The rows are grouped in 3 different ways at once. Each group adds its own fixed numbers to the row, and there is some noise. The rows also spread widely along 6 directions, which tell nothing about the answers.
(in the rows, 128 means zero)
Known rows, each followed by its group in each grouping:
[100 163 128 133 112 132 127 128 165 134 107 134 123 117 125 153 114 151
 141 140 140 123 133 122 118] | z302 manen z371
[152 150  85 120 117 144 112 143  96  70 144 131 164 144 144 128 185 118
 133 102 110 149 134 135 124] | z569 Meki z371
[ 77 143  85 128  91 135 114 182 134 102 101 149 123 144  88 165 137 161
 132  99 156  96 179 126  97] | z569 lilim z38
[115 155 107 106 126 141  83 112 143 153 135 145  95 132 139 179  67 136
 124 134 124 176 172 173  80] | z381 manen z42
[106 141 130 124 129 133 126 138 149 132 130 154 118 144 121 128 134 128
 109 124 126 133 154 125 115] | z381 kesop z38
[117 148 140 125 119 134 112 104 147 146 133 129 107 135 121 138 107 124
 139 147  88 162 142 149 124] | z302 Meki z110
[116 117  95 112 148 149 128 146  93  66 122 125 146 165 123 154 154 116
 118  71 150 126 137 127 132] | z381 kesop z42
[139  79 137 147 171 119 109 146  96 148 104 131  81  96 167 133 103 145
 143 154 117 131 110 168 110] | z569 lilim z110
[ 99 155 114 149 100 109 124 160 170 156 123 164 122 121 100 138 115 140
 107 126 119 133 157 104 106] | z381 manen z371
[117 124  99 132 132 119 110 119 108 122 122 132 129 132 113 147 123 118
 120 103 100 150 129 139 129] | z302 Meki z42
[100 125 153 132 136 115 140 117 121 137 110 113 102 105 122 149  97 153
 146 134 137 113 108 143 134] | z381 Meki z42
[ 89 211 103 121  81 149 129 135 178  95 129 133 167 155 117 142 163 121
 124 111 123 139 159 102 116] | z302 manen z371
[117 124 145 150 148 131 141 162 123 122  99 126 102 104 145 145 115 137
 148 135 138 109 108 118 130] | z302 manen z110
[ 92 114  89 125 137 124 113  74 136 104 129 110 146 159  86 123 149 112
 116  85  98 142 122 126 147] | z569 Meki z42
[116 145 118 117 145 145 108 107 124 126 125 126 111 121 156 160 105 127
 136 127 128 153 131 149 110] | z302 manen z42
[125 168 119 113 106 141 113 218 104  87  96 140  92 109 154 191 111 169
 167 135 195  99 183 157  77] | z569 manen z38
[136  75  91 154 176 115  88 103 103 153 150 158 128 135 158  90 165  98
  81 116  65 168  98 131 132] | z569 lilim z38
[114 122 109 129 148 146 124 168  78  87 111 140 115 126 144 152 149 139
 125 104 167 103 127 130 127] | z381 manen z38
[103 151 152 134 139 139 151 148 134 110 108 115 113 130 135 141 128 136
 145 133 141 100 126 113 128] | z381 manen z110
[134 102 120 127 171 151 105 113  84 122 127 128 111 120 182 133 139 134
 119 130 118 143  99 161 125] | z302 lilim z38

New rows. What belongs after each?
[118  85 122 136 156 127 104 141  97 139  96 128  78 109 144 149  89 152
 151 142 126 121 128 173 107] | z569 lilim z110
[ 95 119 132 138 124 110 124 158 146 141  94 122  93 103 120 162  90 166
 149 138 141 103 133 138 108] | z569 lilim z42
[101 127 122 139 101 127 134 183 113 101  85 128 105 127  86 170 114 150
 160 102 142  93 146 130 126] | z302 Meki z110
[113 124 124 155 135 112 122 164 124 139 107 154  99  99 132 141 102 153
 130 139 141 114 127 130 110] | z381 manen z371
[123 135 115 146 140 125 119 138 139 115 121 130 139 119 143 114 154 135
 133 124 120 127 112 108 129] | z569 manen z371
[101  93 123 130 165 126 116  79 116 152 127 135 112 136 132 120 128 133
 102 117 111 131 101 140 141] | z381 lilim z38
[106 114 107 139 132 114 112 119 140 139 121 130 127 128 129 126 127 143
 127 131 109 134 114 142 117] | z569 lilim z371
[109 132 148 132 132 116 110  87 151 175 127 118  99 110 131 140  76 134
 128 154  90 156 115 156 126] | z302 Meki z42
[121 154 118 146 100 110 144 183 133  92 123 121 154 134 105 117 181 112
 121  94  88 111 126  75 148] | z569 Meki z42
[105 200 130 111  82 143 118 100 197 120 157 125 154 166 105 105 165  98
 131 132  69 169 158 106 126] | z569 Meki z110
[123 106 138 163 128  87 103 130 138 207 144 183  86 105 120 103  97 127
  94 151  67 158 130 139 126] | z381 Meki z38
[108  94 117 135 158 129 107 106 105 149 127 147 101 126 143 128 115 142
 108 128 119 133 111 150 122] | z381 lilim z38
[116 158 124 122 118 128 123 126 173 124 138 135 143 140 136 115 146 130
 131 138 113 148 145 119 115] | z569 kesop z371
[130 132 116 139 144 133 113 168  96 119 132 154 112 123 156 134 140 123
 112 119 130 129 134 122 112] | z381 manen z38
[ 90 129 140 135 148 124 112 107 145 164 113 143  94 117 139 142  91 144
 131 146 126 133 123 140 122] | z302 manen z38
[128  75 145 172 161  90 148 136  92 145  85 121  99  76 132 120 112 159
 147 131 127  97  68 134 158] | z302 Meki z371
[117 125 111 141 156 141 124  98 127 113 129 121 147 130 146 114 162 117
 124 111 118 138  98 113 144] | z302 manen z371
[135 127 118 131 131 123 128 125 105 118 133 133 135 124 133 121 142 137
 122 126 111 145 109 139 137] | z381 Meki z371
[136 121 129 138 132 130 150 172  71  86 103 122 122 102 141 138 138 171
 156 120 156 103 107 137 135] | z381 Meki z371
[125 160 134 124 127 145 140  81 139  86 146 102 174 145 140 102 182 118
 134 120  98 153  89 114 162] | z302 Meki z371
[146 147 118 130 123 142 112 155 114 103 130 129 132 113 170 127 156 142
 140 133 128 138 130 142 111] | z569 lilim z371
[116 131 136 124 123 133 135 160  89 103 108 133 105 115 127 149 126 154
 142 127 152 110 135 147 125] | z381 Meki z38
[137 116 129 152 137 114 121 119 115 138 122 134 131 103 141 110 141 133
 129 135  91 143  95 131 140] | z302 Meki z371
[141 121 132 138 166 127 119 159 101 119 117 111 106  96 181 144 118 141
 143 141 134 128 106 135 123] | z569 manen z42
[124 130 101 115 119 135 121 147  88  80 128 121 130 138 122 158 142 124
 131  91 127 137 141 139 130] | z381 Meki z42
[137 106 124 158 150 121 148 123  93 102 112 117 150 115 131 112 171 128
 127 106 107 118  79 106 164] | z302 Meki z371
[137 104 114 139 139 131 139 175  75  75  97 114 127 125 119 138 165 124
 154 103 133  98 113 117 142] | z569 Meki z110
[109 164 141 136  93 123 144 185 136  96 116 127 137 121 117 122 168 146
 140 129 128  97 141  93 140] | z569 Meki z38
[100 158  97 103 107 131  99  85 145 125 147 132 130 160  95 153 107 116
 110 109 104 168 161 147 117] | z381 Meki z42
[ 96 152 153 133  98 111 130 145 163 155 106 131 105 116 107 127 113 159
 145 150 121 117 142 127 123] | z569 Meki z38
[116 174 158  92 130 152 119  35 156 137 137  91 130 131 152 131 108 144
 159 165 122 166 108 172 128] | z302 Meki z371
[ 77 165 142 130 102 136 150 101 167 110 129 108 154 152  96 108 167 123
 121 109 104 115 109  94 167] | z302 Meki z38
[111 118 121 142 146 121 133 158 120 112 123 143 122 131 125 146 134 122
 110 105 122 131 137 118 123] | z381 kesop z42
[ 89 110 145 163 128  81 143 144 153 159  85 118  99  92  87 133  96 154
 146 139 114  87 115 117 142] | z569 Meki z42
[ 93 114 111 155 112 114 127 169 146 131 105 159 111 146  88 142 126 119
 111  97 109 123 159 109 118] | z302 kesop z110
[ 95 102 108 111 167 149 107  47 142 132 129 122 122 176 109 138 119 107
 122 107 111 163 127 160 128] | z302 kesop z110
[116 177 127 124  91 136 134 170 116  93 132 146 137 140 123 135 160 131
 120 112 124 118 156 110 126] | z381 Meki z38
[100 170 101 126 114 144 120 117 158 115 133 135 154 149 122 139 147 121
 126 115 115 147 141 114 120] | z302 manen z371
[124 107 115 148 123 123  94 181 104 152 107 164  77 106 128 168  90 147
 130 140 112 133 157 156  86] | z302 lilim z110
[125 126 126 142 129 125 126 152  95 115 133 149 128 127 125 121 161 128
 110 107 108 133 124 118 138] | z381 Meki z38
[106 135 138 122 152 145 115 116 119 136 126 134 104 127 153 140 108 146
 137 140 142 126 122 150 119] | z381 manen z38
[ 99 146 150 139 134 150 152 106 160 109 125 103 149 144 132 108 171 114
 129 116 100 119  95 100 158] | z302 lilim z110
[ 94 118 114 138 163 128 105  79 150 147 131 130 128 145 134 105 135 114
 113 125 108 139 105 123 138] | z569 manen z38
[ 92 120 164 135 139 120 121  90 156 186 110 114  78  97 145 157  57 160
 140 167 116 138 110 166 112] | z302 lilim z42
[116 148 143 145 133 124 132 137 140 139 106 128 110  97 150 139 105 160
 148 146 142 120 115 138 117] | z302 manen z371
[107 158  94 103 136 156  86 111 132 112 140 134 128 155 145 142 135 116
 126 125 128 155 155 148 110] | z569 manen z38
[ 76 126 152 159 153 117 150 107 162 147 115 122 128 120 128 105 148 135
 119 123 113  98  87  80 162] | z302 manen z38
